The rows of a group lie close to one hidden flat surface of 9 dimensions, which passes through zero. Surfaces can cross.
In the rows, 128 means zero.
Some rows, each with its group after it:
[117 125 190 117 143 128 142  80 152 133 161 114 162 150 137 173 170 111
 162 154 111] -> (0)
[156 115 121 103  95 170 148 156 161 192 109 182 113  97 138 191 119 115
 124 170 148] -> (2)
[104 151 158  87 100  86 155  85 117 107 104 145 117  76 102  77 100 144
 119 154 209] -> (4)
[151 130 156 162 114  95 103 154 130 123 148 112 102 145 194 142 136 107
 108 116  74] -> (1)
[116 126  81 166 112 123  86 132 102 140  55 135  88 118 196 105 103 178
 105 116 190] -> (2)
[131 136  82 151 154 114  98  98 155 208 156 135 110 122 115 154 142 121
 147 114 102] -> (0)
[111 124  92 104 167 159 162 153 144  76  93 136 175 158 115  82  99 109
 190 122 140] -> (0)
[128 107 133  93 121 121 148  78 134 127 153 128 146 115  69 187 135 181
 107 131 173] -> (1)
[133 100 166 126 125 146 146  95 103  89 133 117 160 175 137 167 186 160
 115 152 135] -> (0)
[139 147 176 105 162  71 145 131 137 135 193  76 126 108 136 125  93  54
 158 117  78] -> (1)
[151  74 170 120 138 111 102 174 141  77 154 160 156 164 166 102 146 102
 104 123  97] -> (4)
[148 103  97 154 142 133 115 150 121  96  97 149 140 172 175 126 157 149
 134 131 138] -> (0)
[ 93 139  55 159 179 146 120  99 101 153  46 136 126 178 195  92 127 131
 189 128 144] -> (0)
[148 138  82 124 116 141 167  94  69 111  89  94  89 169 148 104 142 138
 114  95 101] -> (2)
[120 163 107 137 121 185 136 140 104 186 100 124 112  86  93 120 126 113
 134 163 144] -> (5)
[139 104 137 146 106 194  91 196 160  99 142 129 165 125  96 117 138 140
 112 110 127] -> (5)
[128 121 127 142 147 133 110 176 119 139 126 152 111 164 179  76 113  59
 121 114  46] -> (2)
[108 141 115 152 114 166 126 112 128 137 129  85 138 112  80 201 135 186
 129 126 157] -> (4)
[139 113  34 155 153 122  91 143 129 133 131 142 126 143  98 111 129 162
 121  86 126] -> (0)
[126 112 169 112 131 131 116 143 172 110 137 162 172 111 133 117 146 121
 147 159 169] -> (0)
[119 124 144 149 109 123  85 136 139 137 137 118 115 121 153 119 113 132
 102 101 111] -> (5)
[158 101 149  98 104 157 166 165 151 106 111 183 153 128 130 159 147 121
 129 180 161] -> (2)
[136 113 132 117 145 127 121 147 124  65 145 143 168 136  80  58 150 126
 131 125 139] -> (2)
[128 162  56 147 163  91 131 125 170 173 151 114 100 131 118 167  93 103
 181  99  77] -> (0)
[141 122  98 136 124 108 130  80  96 164 102 122  95 136 168 175 136 173
 104 131 157] -> (1)
[111 124 136 109 130 115 157 101  98 103  81 143 128 135 160 121 117 151
 130 150 175] -> (4)
[122 184 108 119  91 134 177 113 186 111 111  73 106 129 134 152  88 118
 187  91 109] -> (3)
[118 116 149 121 142 121 145 167  90  75 106 159 129 185 171  56 124  75
 119 130  66] -> (2)
[ 82 161 153 120 153  99 168 116  83 124 123 146 113 149 129  87 106  60
 143 155  62] -> (2)
[116 115 173 110 117 124 132  69 136 146 151 149 136 152 128 141 168 119
 117 141 101] -> (3)
[ 48 133 189 139 129 111 101  93 127  87 115  85 140 145 178 120  85 150
 135 101 127] -> (5)
[149  98  96 139 185 179 125 180  96 138  92 136 153 161 167 107 140  98
 153 144 120] -> (3)
[102 141 152 111 110  95 109  87 175 212 154 137  89  80 138 171  79 112
 120 121 117] -> (5)
[ 76 173 129 124 100 140 146  90 128 168 140 107  97 106  58 150  85 123
 120 113  89] -> (1)
[137 134 109 126 141  94 157 104  74  92 108 121 115 144 128 109 141 149
 121 138 146] -> (5)
[155 110 150 129 131 116 141 143 137 129 137 147 128 164 182 176 152 103
 131 147  91] -> (4)
[115 109 197  85 123 168 158  89 129 152 138 126 152 129 128 167 146 111
 135 159 123] -> (3)
[184 115  88 118 104 171 145 164 172 164 140 165 130 112  88 180 149 127
 128 146 132] -> (5)
[117 102 137 105 118 158 107 109 139 159 108 200 141 125 125  78 151 121
 114 149 153] -> (3)
[162 146  64 168 131 164 102 149 129 185 116 118 100 123 144 113 148 105
 145 112 101] -> (4)
[163 148 125 106  94 159 141 130 163 146 128 145 142  55  54 117 155 139
 144 165 213] -> (4)
[126 134 137 152 129 106 103 133  56  82 132  90 115 137 121  57 144 142
  84 106 115] -> (5)
[126 143 139 153 114 141 134  82  99  99 120  48 126 148 140 163 158 183
 125 107 142] -> (4)
[149 138 142 115 165  89 145  81 119 165 188  64 108 138 139 159 131  91
 148  97  63] -> (1)
[124 126 154  90 125  54 164  74 112 101 143 141 124 110 103 142 125 159
 108 147 180] -> (5)
[136 121 126 138 134 127  92 145 156 134 155 134 147  99 102 116 136 138
 126 122 157] -> (2)
[151  91 188 139 155 115 133 162 109  74 176  94 169 156 146 178 161 130
 111 137 106] -> (3)
[115 105 105 111 180 183 146  96 112 103 139 109 185 187  74 107 165 129
 161 107 102] -> (0)
[ 95 140 200 120 105 127 167 144 135  45  93 135 170 126 143 130 132 137
 150 188 182] -> (1)
[ 89 121 173 100 107 134 181 100 103 100 104 101 117 174 172 185  84 131
 115 120  87] -> (2)
[107 137 135 109 148 131 156 159 132 137 107 193 145 120 125 114 116  82
 158 188 136] -> (2)
[125 139 110 126 141  69 107 110 105 163 135 106  84  96 148 116  78 128
 108 100 141] -> (1)
[127 119 144 123 159 129 129 129 117 122 180  83 143 137  86 134 129 110
 130 106  76] -> (3)
[147 128 149  89 118 180 169 121 161 197 126 162 139 103 116 182 140  89
 153 182 140] -> (3)
[129 160  58 151 145 165 112 132 130 133 107  97 126 122  95  53 131 129
 167  91 136] -> (4)
[146 128 171 117 139  92 153 138 126 102 128 117 142 122 175 140 133 114
 147 159 156] -> (1)
[108 109 136 123 109 155 126  57  68 152 100 136 126 128 100 149 170 195
  77 158 183] -> (0)
[140 133 140 110 126 132 166 114 131 128 147 123 138 121  92 164 144 129
 139 154 135] -> (5)
[151 106 135 156 117 139 107 144 109  81  96 117 141 155 177 132 163 173
 116 126 163] -> (4)
[ 81 131 195 138 137 164 110 150 146 124 104 132 167 119 171 118 125 104
 162 166 147] -> (5)
[130 127 122 128 140 134 113 141 100 178 139 125 110  87 105 130 109 121
 102 139 136] -> (3)
[146 135  92 134 114 131 142 159 161 105  90 162 134 128 143 129 131 142
 158 145 172] -> (3)
[114 142 163 108 123 141 114 182 155 114 147 151 151  68  81  49  96  82
 134 144 148] -> (1)
[ 78 132 153 132 141  77 121  98 103 106 148  98 112 153 136 122  84 127
 108  91  77] -> (4)
[118 118 172  78 149 181 181 136 133 117 143  96 178 111  84 176 105 116
 158 155 147] -> (3)
[140 124 134 132 147  99  88 121 110 149 169  90 104 113 130  74 115 102
 104  82  95] -> (1)

New rows. What belongs after each?
[122 131 105 147 102 131 110 148 126 141  93 162  98 122 151 139 111 149
 103 134 143] -> (1)
[104 145 158 103 117 110 157 133 155 111 133 126 137  96 105 139  89 121
 145 146 155] -> (0)
[108  88 126 132 154 149  70 176 163  88 144 135 175 134 120  71 104 137
 129  84 136] -> (2)
[163 149 113 162 105 182  86 179 120 203 150 120  95  86  94 107 145  86
  99 128  79] -> (5)
[172 140 154 148 148 169 127 166 114 154 181 103 142 136 105 109 192  53
 142 148  49] -> (5)
[160 136  96 125 121 151 173 128  91 103 121 115 130 142  77 151 162 154
 121 146 135] -> (5)
[ 89 136 103 117 146 141  94 123 120 148 117 127 126  99  98  33  90 113
 134  95 140] -> (0)
[ 94 133 143 117 131 141 146  70  98 157 105 117 113 146 152 142 126 124
 133 138 119] -> (3)
[164 126 122 146  83 122 118 150  92 101 135 119  99 111  90 130 159 175
  59 125 145] -> (5)
[ 92 145  69 133 150 183 146  99 109 117  85  83 147 137  87 126 120 179
 167 110 171] -> (4)
[126 110  66 125 149 107 135 110 110 138  88 142 110 141 157 152 101 174
 125 119 173] -> (1)
[129 103 129 132 137 106 121 148 149  25 135 148 176 166 114  98 157 162
 140 119 145] -> (3)
[163 148  68 120 130  98 171  88  78 139 126 118  87 130  85 141 141 146
 113 129 127] -> (5)
[117 113 210  96 131 159 147 138 102 125 150  69 149 100 121 172 100 121
 112 141 137] -> (3)
[161 114 144 125 110 150 152 183  92  58 118 104 125 166 158 101 128 108
 101 113  88] -> (0)
[142 134  77 152 160 109 135 129  86 181 116 153 105 122 125 169 147 131
 127 170 132] -> (3)
[176 121 162 119 159  64 102 116 117 158 193  80 107  96 156  97 130  82
 116 103 106] -> (1)
[123 126 115 131 159 117 102 141 119 117 186  96 134 116  56  86 111 117
 114  80  87] -> (3)
[ 94 143 101  96 142 149 195 103  86  75 101  81 133 157  78 125  90 141
 147 108 120] -> (0)
[103 116 122 117 113 157 162 116 156  98 141 135 156 171  77 194 135 152
 136 121  93] -> (1)
[ 95 129 150  93 114 181 155  94  57 120 106  97 125 125  79  78 114 132
  96 122 128] -> (0)
[129 131  92 154 169 141 111 126 132 146 117 120 130 168 169 101 141  92
 170 103  79] -> (0)
[140 126 199 116  90 115 151 108 151 140 170 111 121 125 136 223 136 129
 104 142 102] -> (2)
[140 115  47 123 159 130 129 138 145 173 130 147 109 145 125 145  94 115
 142  94  95] -> (1)
[108 142 175  84  89 121 158 137  98 160 128 174  86  96 103 106  83  76
  75 162  97] -> (2)
[170 116  79 143 127 146 140 153  99 111  67 150 110 173 197 100 159 125
 132 140 123] -> (2)
[155  99 109 113 119 152 128 159 112  74 109 141 144 145 120  61 139 138
 103 108 140] -> (2)
[ 82 166 162 135  86 143 147  98 126 137 129 114 113 120  92 158 118 133
 120 136 103] -> (1)
[154 143  74 152 139 151 163 147 139 164  77 151 113 172 199 190 144 103
 181 160 101] -> (1)
[131 116 115 115 105 174 174  84  67 139  83 137 126 141 101 180 164 183
  97 173 176] -> (0)
[115 140 139  96  74 184 127 129 180 131  88 127 118  99 144  73  80 110
 140  96 151] -> (3)
[115 162  74 133 137  67 120 155 188 140 152 133 105  83  97 138  57 125
 156  97 133] -> (0)
[144 113 102 140 126 170 100 165 141 128 124 162 145 137 113  92 152 122
 121 119 115] -> (1)
[107 110 196 121 116 155 108  66 106 159 112 153 158 117 143 131 190 153
 110 183 189] -> (0)
[105 147 110  95 170 133 205  94 129 114 102 113 156 150 119 166 111 117
 201 155 143] -> (1)
[110 170 114 143 120  74 123 140 149 172 127 164  78  97 142 127  93  88
 138 140 102] -> (4)
[186 111 122 139  94 148 107 109 163 148 179  71 113 114 120 198 157 168
 102  80 124] -> (2)
[ 58 134 118 117  93 123 148 148 155  83 106 155 129 127  82 158  53 169
 115 118 140] -> (1)
[115 133 117 201 145  77  34 163 125 149 114 144 107 104 200  87 126 139
 117 124 151] -> (2)
[179 116  92 113 160 131 144  55 101 207 145 106 116 132 127 167 176 134
 139 133 137] -> (1)
[ 87 133  83 158 181 130 110 134 111 118  91 116 133 174 174  79 103 115
 168  96 100] -> (2)
[134 111 125 147 115  91  92  99 163  83 146 174 135 192 150  72 191 132
 122  94  76] -> (3)
[116 124 137 120 146 141 110 133 145 130 196  95 141 129  60 108 115 103
 127  79  67] -> (4)
[120 130 168 107 161  87 161  92 114 100 148 114 145 152 137 122 146 105
 153 144 117] -> (5)
[128 103 158  79  98 152 123 125 128  93 178 104 137 116  50  84  98 133
  69  67 105] -> (2)
[117 158 126 190  87 151  84 137 101 178 102  83  66 120 180 151 117 142
  93 107  94] -> (5)
[141 148 114 183 145  84 101 149 135 154  96 177 126 102 184 150 173 138
 162 204 192] -> (2)
[100 137  73 130 161  93 146 167 127  97  71 142 117 146 184 110  46 119
 163 111 138] -> (1)
[138  96  47 132 113 160 105 199 182 150 125 206 126 133  95 137  92 132
 113 103 107] -> (1)
[133 106 110 119 119 120  99 137 151 115 165 128 126 125  91 102 107 143
  98  72 112] -> (5)
[ 92 123 124 121 146 110 138 152 139  62 121 120 149 153 130 110  83 127
 149 104 116] -> (1)
[130 129 116 107 150 195 147 102 116 196 122 139 139 132  95 117 157  90
 152 151 108] -> (0)
[117 115 117 122 141 154 110 153 149 149 141 134 134 125 117 109 102 101
 130 104  98] -> (2)
[ 84 164  85 137 104 149 121 141 124 174  85 157  88  90 103  95  69 125
 119 129 137] -> (1)
[103 138 101 137 160 163 132 112 101 111  96 104 143 168 126  71 137 122
 162 107 111] -> (1)
[122 140 102 104 128 174 134  88 106 150 116 101 129  93  66  86 124 145
 133 115 174] -> (4)
[208 105  56 125 107 184 101 156 158 163 125 141 124 100  99 111 160 152
 114 105 169] -> (2)
[161  91 125 110 141 177 129 164 175 136 128 195 187 125 113 129 177 113
 157 178 170] -> (0)
[158 143 160 156  83  64 123 138 131 127 156 119  92  94 145 208 141 161
  89 157 148] -> (3)
[152  85 119 163 124 107  58 167 114  79 130 135 127 154 180  73 140 162
  75  87 128] -> (1)
[145 124 170 141 105 100 154 107 145  87 130 126 136 173 190 200 177 147
 139 155 120] -> (3)
[ 89 154 110 145 123  82 145  64  92 121  92 125 101 144 142 149 128 174
 126 138 150] -> (3)
[154 135  65 132 121 124 131 142 130 157 153 131  95 107  70 162 111 144
 108 107 117] -> (0)
[202 128 150 129  99 112 116 142 115 123 195 115 106 129 103  93 188  95
  81 113  69] -> (2)
[148 143 165 131 118  99 124  80 104 103 150  70 108 146 160  84 157 113
 122  90  95] -> (4)
[ 99 114 122 105 156 117 108 143 199 109 136 180 189  89  80 105 110 140
 173 145 207] -> (0)
[152 139 133 121 149 111 129 102 105 166 133 103 114 103 146 117 145 112
 136 142 149] -> (1)
[ 53 147 108 146 152 178 122 113 145 153  73 103 136 155 171 130  76 123
 187 102 116] -> (5)
[113 135 147 103  97 129 144 134 111 107 123 122 117  94  91 116  95 146
  92 132 159] -> (0)
[155 118  87  98 131 168 170 142 140 137 133 157 150 124  54 167 139 133
 141 151 146] -> (0)
[128 158 175 130 131  78 126 121 112 133 146  92 102 102 165 111 105  96
 129 129 119] -> (1)
[111 106 131 171 149 108 106 153 123 111 149 107 125 189 181 173 121 127
 119  94  45] -> (4)
[115 110 133 146 146 126  97 118  93 131 127 113 122 160 167  86 136 118
 108 102  88] -> (3)
[143 102 104 107 116 144 126  97 126 152 124 163 135  99  83 149 148 180
  98 146 200] -> (1)
[103  95 180 147 100 111  50 163 169 119 125 155 131 105 193  95  97 141
  92 111 153] -> (5)
[131 129 138 106 119 158 175 123 141 175 135 126 108 150 150 197 106  83
 142 134  61] -> (2)
[162  91 109 141 136 136 131 155 126  73 116 149 162 181 155 155 175 163
 128 141 146] -> (0)
[114 114 167  97 135  90 167 123 161  70 175 106 155 150 104 199 101 135
 139 117 105] -> (1)
[117 156 140 136 111 104 136 145 152 156 149 123  93 120 134 172  91  92
 133 123  67] -> (1)
[144 147 146 140 130  91 156 134  97 106 106 165 126 135 147 117 171 114
 138 194 149] -> (2)
[110 121  83 132 134 121 128 144 145 125 129 138 115 151 120 146  84 134
 128  91  86] -> (1)
